The rows are grouped in 4 ways, from coarse to fine. Each group lies inside one group of the grouping before and may be the whole of it. The rows also spread widely along 14 directions, which tell nothing about the answers.
Known rows, each followed by its group in each grouping:
[  0  28  13  24  -8  -2  23  24  14  -6 -11  27  -2  47 -14  41 -34 -29
 -33 -35  29 -22  66]	Paleb bafud q764 fimu
[ -7  -9 -34 -11  20  47  26 -13  35 -24   7 -41  24 -24  38  11 -25 -33
 -18 -10  -5 -41   0]	Paleb bafud q292 pelu
[ 15 -13  25 -17   9 -16  37  28 -21   1 -41   0   0 -19  -5 -35  -8 -11
  65  11 -31  22  22]	tezo zomi q720 losis
[ 12  14 -10  53  -9 -19  -2 -19 -31   1   5 -31  34 -14 -24 -29   2 -46
 -20  43  34 -44  25]	Paleb bafud q764 muna
[-11  25  21  48  21  -1   4 -11  39 -37  18 -30   9 -27  29  75   6  -3
 -45 -16  37 -24  22]	tezo zomi q720 pud
[ -1   8  26 -19  48  22   3 -35  41  10  10 -30  27  -6  12  14 -23  28
  11 -30   3   9 -11]	Paleb bafud q34 diren
[-16   0  14 -58  28 -21  -1 -10  10  27  13   0  47  32 -17 -33 -36  -9
  16   8   1  19  33]	Paleb vusub q255 ripiz
[  1  11  15 -25 -12   6  11   7 -23  20  15 -20   7 -24  -5 -34   9   2
  21  21  29   8   8]	Paleb vusub q823 Res
[-11  24  -7 -17  -7 -43   4  53  14  14  15  28 -32  -7   1   2   8  -6
 -17  15  12  -7  49]	tezo dudiz q487 Lebi
[ -9  17  24 -15  56 -16   3  -3  -7   0 -22  14 -11  14   4   4   1 -20
  -7   9  16 -22  33]	Paleb bafud q292 Mil
[  4  15   5   8  46 -12   2 -12  11 -28   7 -22  -1 -47  17  31   5   7
  -3  13   2 -15 -10]	tezo dudiz q487 mefu
[ 32   9 -10  30  -8  -7  23  48 -12  41 -21  -1 -12   5  -4 -13  26 -26
  34  10  10   2   1]	tezo zomi q720 pud
[-24  18 -10  -7  22   1  -1  23  46  36  17  -8 -21 -14  20 -26   2  32
   9 -21 -41  13  -3]	Paleb vusub q255 ripiz
[  7   1  12 -23   7  19  58  37  51  27 -22  35   7  -7 -20   2 -27 -10
  15 -11   1  20  55]	Paleb vusub q823 Res
[ 25  41   6  -5  21  44  36 -23  52  -1  -1  20  21 -11 -12  30 -39   5
  -3 -40 -12 -18  26]	Paleb bafud q292 Mil
[ 39  16  21  22 -37 -49   1  27   6   0  -8 -24  -9   1   4  45 -25  18
  -3 -32  42 -15  15]	Paleb vusub q255 ripiz
[ 36  51  -3  17 -37 -27  29  36 -31 -19  -1  23 -10 -27 -21   7  -3  -5
  25   4 -23 -18  34]	tezo dudiz q487 mefu
[ -8   8 -41  44 -45  31  17  14 -13 -23  10  -8 -37 -20 -14 -48 -41 -13
 -13 -11 -30 -23   3]	tezo zomi q720 pud
[ 35  38  55 -37   6 -25 -12 -11 -16  12   5 -29  30  25  32  41  17   5
  36 -25  40  -1   1]	tezo zomi q720 pud
[ 26   8 -12  31 -14   7 -15 -21  18  -2  11 -25 -24  13 -11  23 -55  13
 -46 -39  54 -37 -17]	Paleb bafud q292 Mil
[  5  -5  13  30  20 -41  -8 -27   2 -33 -31 -26   3   7   3 -20 -46 -25
 -12  -7 -14 -37  20]	tezo zomi q720 pud
[ 25  27   1 -27  38  65  38   9  -2   7  -3  22  -7  10  -7  47  -8  10
  30 -30  11  10 -17]	Paleb bafud q292 Mil
[ 17  14  14 -11 -19   4  55  25  15 -20  -4   6  38 -22 -21  23 -38   6
  37 -23 -24  17  44]	Paleb vusub q823 Res
[ -1   8  50 -34  24 -18   7 -20  -5  -7 -10 -30  34 -13  13  -5 -15   5
  28  -1   6   6  23]	Paleb vusub q255 ripiz
[ 17 -17  17 -26 -19 -12  47  19 -11 -27 -38   8  25   9 -15 -13 -53 -49
  25   2  -1  -7  61]	tezo zomi q720 pud
[  9  14 -30  10  51  45  40  23  44  12  -6  31 -27 -40   0  31  15 -21
 -17  22  20 -13   3]	tezo dudiz q487 Lebi
[-21 -36   8  31  12  24   4  -3 -30   1  -8 -65  22  40   5 -12 -29 -22
   6 -17  22  11 -18]	Paleb bafud q764 muna
[  0  32 -12  20  -8 -19   0  17  26  23  39   1  -5 -50 -22  -3   9  30
 -11  18  15   3  14]	Paleb vusub q255 ripiz

New rows. What belongs after each?
[ -7  20  18  -7  42  34  28   3  21   6   2  27 -17 -26  -7  35  13 -15
 -36  24  74 -11  33]	Paleb vusub q823 Res
[  0  -6   4  49  32  19   9  -8  14   5 -25 -25 -44 -50   3 -21  -4  13
 -12   8  13 -13 -22]	Paleb vusub q255 ripiz
[  0  25 -14 -18 -27 -42   4  19   6 -11  27  -7   6 -44  -2 -20  -6   3
  -1  19  -8 -23  38]	Paleb vusub q823 Res
[  6 -18 -26 -24 -12 -28 -13  14 -29   9  14 -35  17  51 -14 -30 -51   0
  27 -18  -8   9 -22]	Paleb vusub q823 Res
[-17  17 -58   1  30  26  20  29   0  13  39   0  39  26 -16  -1  -1 -15
  26   1 -46  16 -11]	Paleb vusub q823 Res
[-15 -31 -28 -25  22 -42  -1  43 -10   5  22 -45  22 -22  20  12  21 -13
  15  46  29   9  -8]	Paleb vusub q255 ripiz
[-15  -6  20 -10   1   3   6  15 -31 -28 -17 -58 -18  -1  55  -5  -3  -5
  21 -25  -8 -18  -6]	Paleb bafud q34 diren
[ 19  53 -32  -9  26 -17  -3  -2   9  10  29  17  20  -7 -16   4  -1   6
  12   7 -28 -19   1]	Paleb vusub q255 ripiz
[  3  18 -50 -13 -21  12  -1  39 -15  38  40  -9   4  36 -10 -18  -9  -1
  19 -11  -5  10 -21]	Paleb vusub q255 ripiz
[ 26 -18  -2  22  22  -3  52  25  69  -1 -43   4  -5 -50  -1  29 -24 -14
  -9   3  16 -17  34]	Paleb vusub q823 Res
[  2   1   4  48  37   7  18  21  16  22 -26 -21 -36 -46  18 -15  31   0
  11  14 -11   0 -18]	tezo dudiz q487 mefu
[-48  -6  32  22   1  21  18 -13  18 -21  12 -42  11 -38   6 -24 -26  15
 -12 -12  -8  15  27]	Paleb vusub q823 Res
[  2  29   4 -21  15 -74 -15  56  20  12   9 -12 -17   9  45  46  32  16
   9 -18   2 -11  17]	Paleb vusub q823 Res
[  9 -15 -20  19 -17 -17  15  29   9  -7  -1 -11 -16  -2 -22   1 -49  11
  -3 -16   8   1   4]	Paleb vusub q823 Res
[-16  11  38  -4 -35   5   1  -3  21 -13  25 -46  -4 -15  13  -1 -48  64
  12 -67 -17  23   6]	Paleb bafud q34 diren
[ 14  12   6 -58 -20  43  37   0 -28 -49  -1 -29   9 -29  35  19 -31 -10
  28 -18   1 -21   1]	Paleb vusub q255 ripiz
[ -1  22  14 -19 -18 -13  -8   8 -11  12  33 -34  40  32  24  13   8 -19
   9 -10  28   1  19]	tezo zomi q720 losis
[ 23  18  37 -24  28   4  10 -34  -1   7  -9   3  14 -26 -18 -25 -14   9
  32  10   6   7   7]	tezo zomi q720 pud
[  9   3 -22   5   8   4  25  23  14  19  19   5  44  20 -38  14 -28  -3
  22  -9  -9  22  15]	Paleb bafud q764 muna
[ -1 -41  11  14 -60  -3   8  14 -25 -26   3 -54 -12  -6  -1 -14 -55  -2
  -6 -14  46   7   4]	tezo zomi q720 losis
[ 23  58 -47  -6 -22 -24  21  60 -18  -4  51  52   7   3 -52  46  -4  18
  22  -3 -17   7  28]	Paleb bafud q292 Mil
[-34   8 -47  33  25  -4 -17  17   0  13  50 -18  -6  -7  -5  -4  20 -14
 -36  36  22  -4 -11]	tezo dudiz q487 Lebi
[ 22  -2  20  83 -30 -21  12  19 -15 -10 -18 -51 -16 -37  -2  12  -5  10
   5  -8  23  -3  -8]	tezo dudiz q487 Lebi
[-11  44  16 -25  21  20   3   5  22  34  22   3 -27 -33  17 -25  22  49
  26 -23 -32  12  -5]	Paleb bafud q292 pelu
[-32 -26  -4   2   6  43  21  -1   8 -13  37 -39  37   0 -14  28 -37  -2
 -18  -7  44  24   6]	Paleb bafud q292 Mil
[-23   4 -16  29   9 -61 -46  -3  16  18  16 -37 -18  11  12 -46 -14   4
 -33  -4 -11 -33   8]	Paleb bafud q764 muna
[  9  -7  17  44  12  64  22 -28  22  12  -4 -30 -12 -34 -15   4 -27  18
 -21 -18  53   1 -19]	Paleb bafud q292 pelu
[ -3 -10   2 -33  39  45  23  -6 -11 -33 -31 -28  -8  28  42  20 -38 -24
  14 -42 -13 -24 -14]	Paleb bafud q292 Mil
[ 17  60  22 -28  -9  43  20   6   6   5  -9   5 -39  -8  37   2  -6  30
  30 -60 -34 -14  -5]	Paleb vusub q255 ripiz
[ 23   7 -14 -40  37 -34 -25 -16   8  16   0  13 -15  30 -12 -10 -39 -10
 -15   6  28 -25  -6]	tezo dudiz q487 Lebi
[ -1  34  29  15 -12   9  -6 -12   2  19  11 -25   3  21   3 -13 -21  25
   5 -51  -5   0   5]	Paleb bafud q292 pelu
[ 24  12  29  27 -28 -14  29  36  21  47  -2   5  -7 -40 -39 -15   1  40
  29  -3  22  33  28]	Paleb bafud q34 diren
[ -7  34   4  26  -3   1  32  37  -6 -29  -8  21 -33 -25  -3  13  -8   5
   8 -14 -36  -3  30]	tezo dudiz q487 Lebi
[-13  37 -29  32  22 -21 -16  -1   8 -18  40 -24  26  11   4   7 -10  22
  23 -32 -80   4 -19]	tezo zomi q720 pud
[  4  28  16  48 -19  19  27  11 -22  13  20 -14  36  -5 -38   4  -2   8
  19  -9   9  22  20]	Paleb bafud q292 pelu
[-18  -2 -10  25   6 -16  -2  15  13  -4  37 -30  25  -3  -6  38  -7   0
 -25   3  38   1  16]	Paleb bafud q764 muna
[ 27  29  12 -32 -15 -21  15  37 -38  30 -29 -11   4  32  25 -33  16 -26
  60 -16 -30 -18  21]	Paleb bafud q292 Mil
[  5   6 -45 -21 -11  15  -3  -5  -7   0  36 -31  -1 -27  -6 -47 -29  22
  23  -3 -34  -5 -39]	Paleb vusub q823 Res
[-11 -13 -16  -2  19 -34  12   3   6 -80  13   4   6 -18 -26  55 -73   9
 -24  -8   1 -14  33]	Paleb bafud q764 fimu
[  5  -8   4   5 -12 -37  12  24  75  32  -2  -4  -3 -20  -5   0 -31  10
 -28 -15  25  -8  50]	Paleb bafud q292 pelu
[ -2  17 -18  -3  27  -5  28  29 -29 -27  -5  23  -4 -13 -17   5  -5 -11
  27  13 -36  -7  23]	Paleb bafud q764 muna
[ 19  30  21  41 -15 -27   4 -16 -20 -41 -22 -19 -18 -38  -1  -5 -26   2
 -11  -5   0 -45  23]	Paleb vusub q255 ripiz
[-10 -16 -10  -7  18 -11  -2  33 -10  14  26 -49  33  36  22  35   8 -18
  13   0  29  22 -19]	tezo dudiz q487 mefu
[-25  -5 -50  12  52 -11   4  46  19  21  12  15 -57 -52  -1 -20  36   4
 -16  46   0 -10  -5]	Paleb bafud q292 pelu
[ -9  17 -46 -24  41  17  -3  31  16  -1  11  18 -78 -19  26   0   0  19
  -4 -11 -28 -14 -36]	tezo dudiz q487 Lebi
[ 16  14  -7  32   1 -49 -15   4 -59 -56  12 -40   7   5 -17  33 -39  37
  34 -25 -29   2 -34]	Paleb vusub q255 ripiz
[-17  26 -10 -18 -28  31  23  27  10 -14  52  -5  19   4   3  40 -21  -1
 -11 -23  16  13  25]	tezo dudiz q487 Lebi
[ -1  15  -2 -39  50  11 -20 -35  22  42  38  -3  14   2 -25 -30 -19  37
  11   1  11  18 -24]	Paleb bafud q34 diren
[ 11 -17  17  51  39  44  38  20  12 -21 -31 -13 -31 -12   8  71  -7   1
   0 -25  41  14 -21]	tezo zomi q720 pud
[ 31  20  16 -62  -7 -15   5   6  17  20  -8 -31 -15 -60  54 -32  19  13
  44   1 -15 -18  -7]	tezo dudiz q487 Lebi
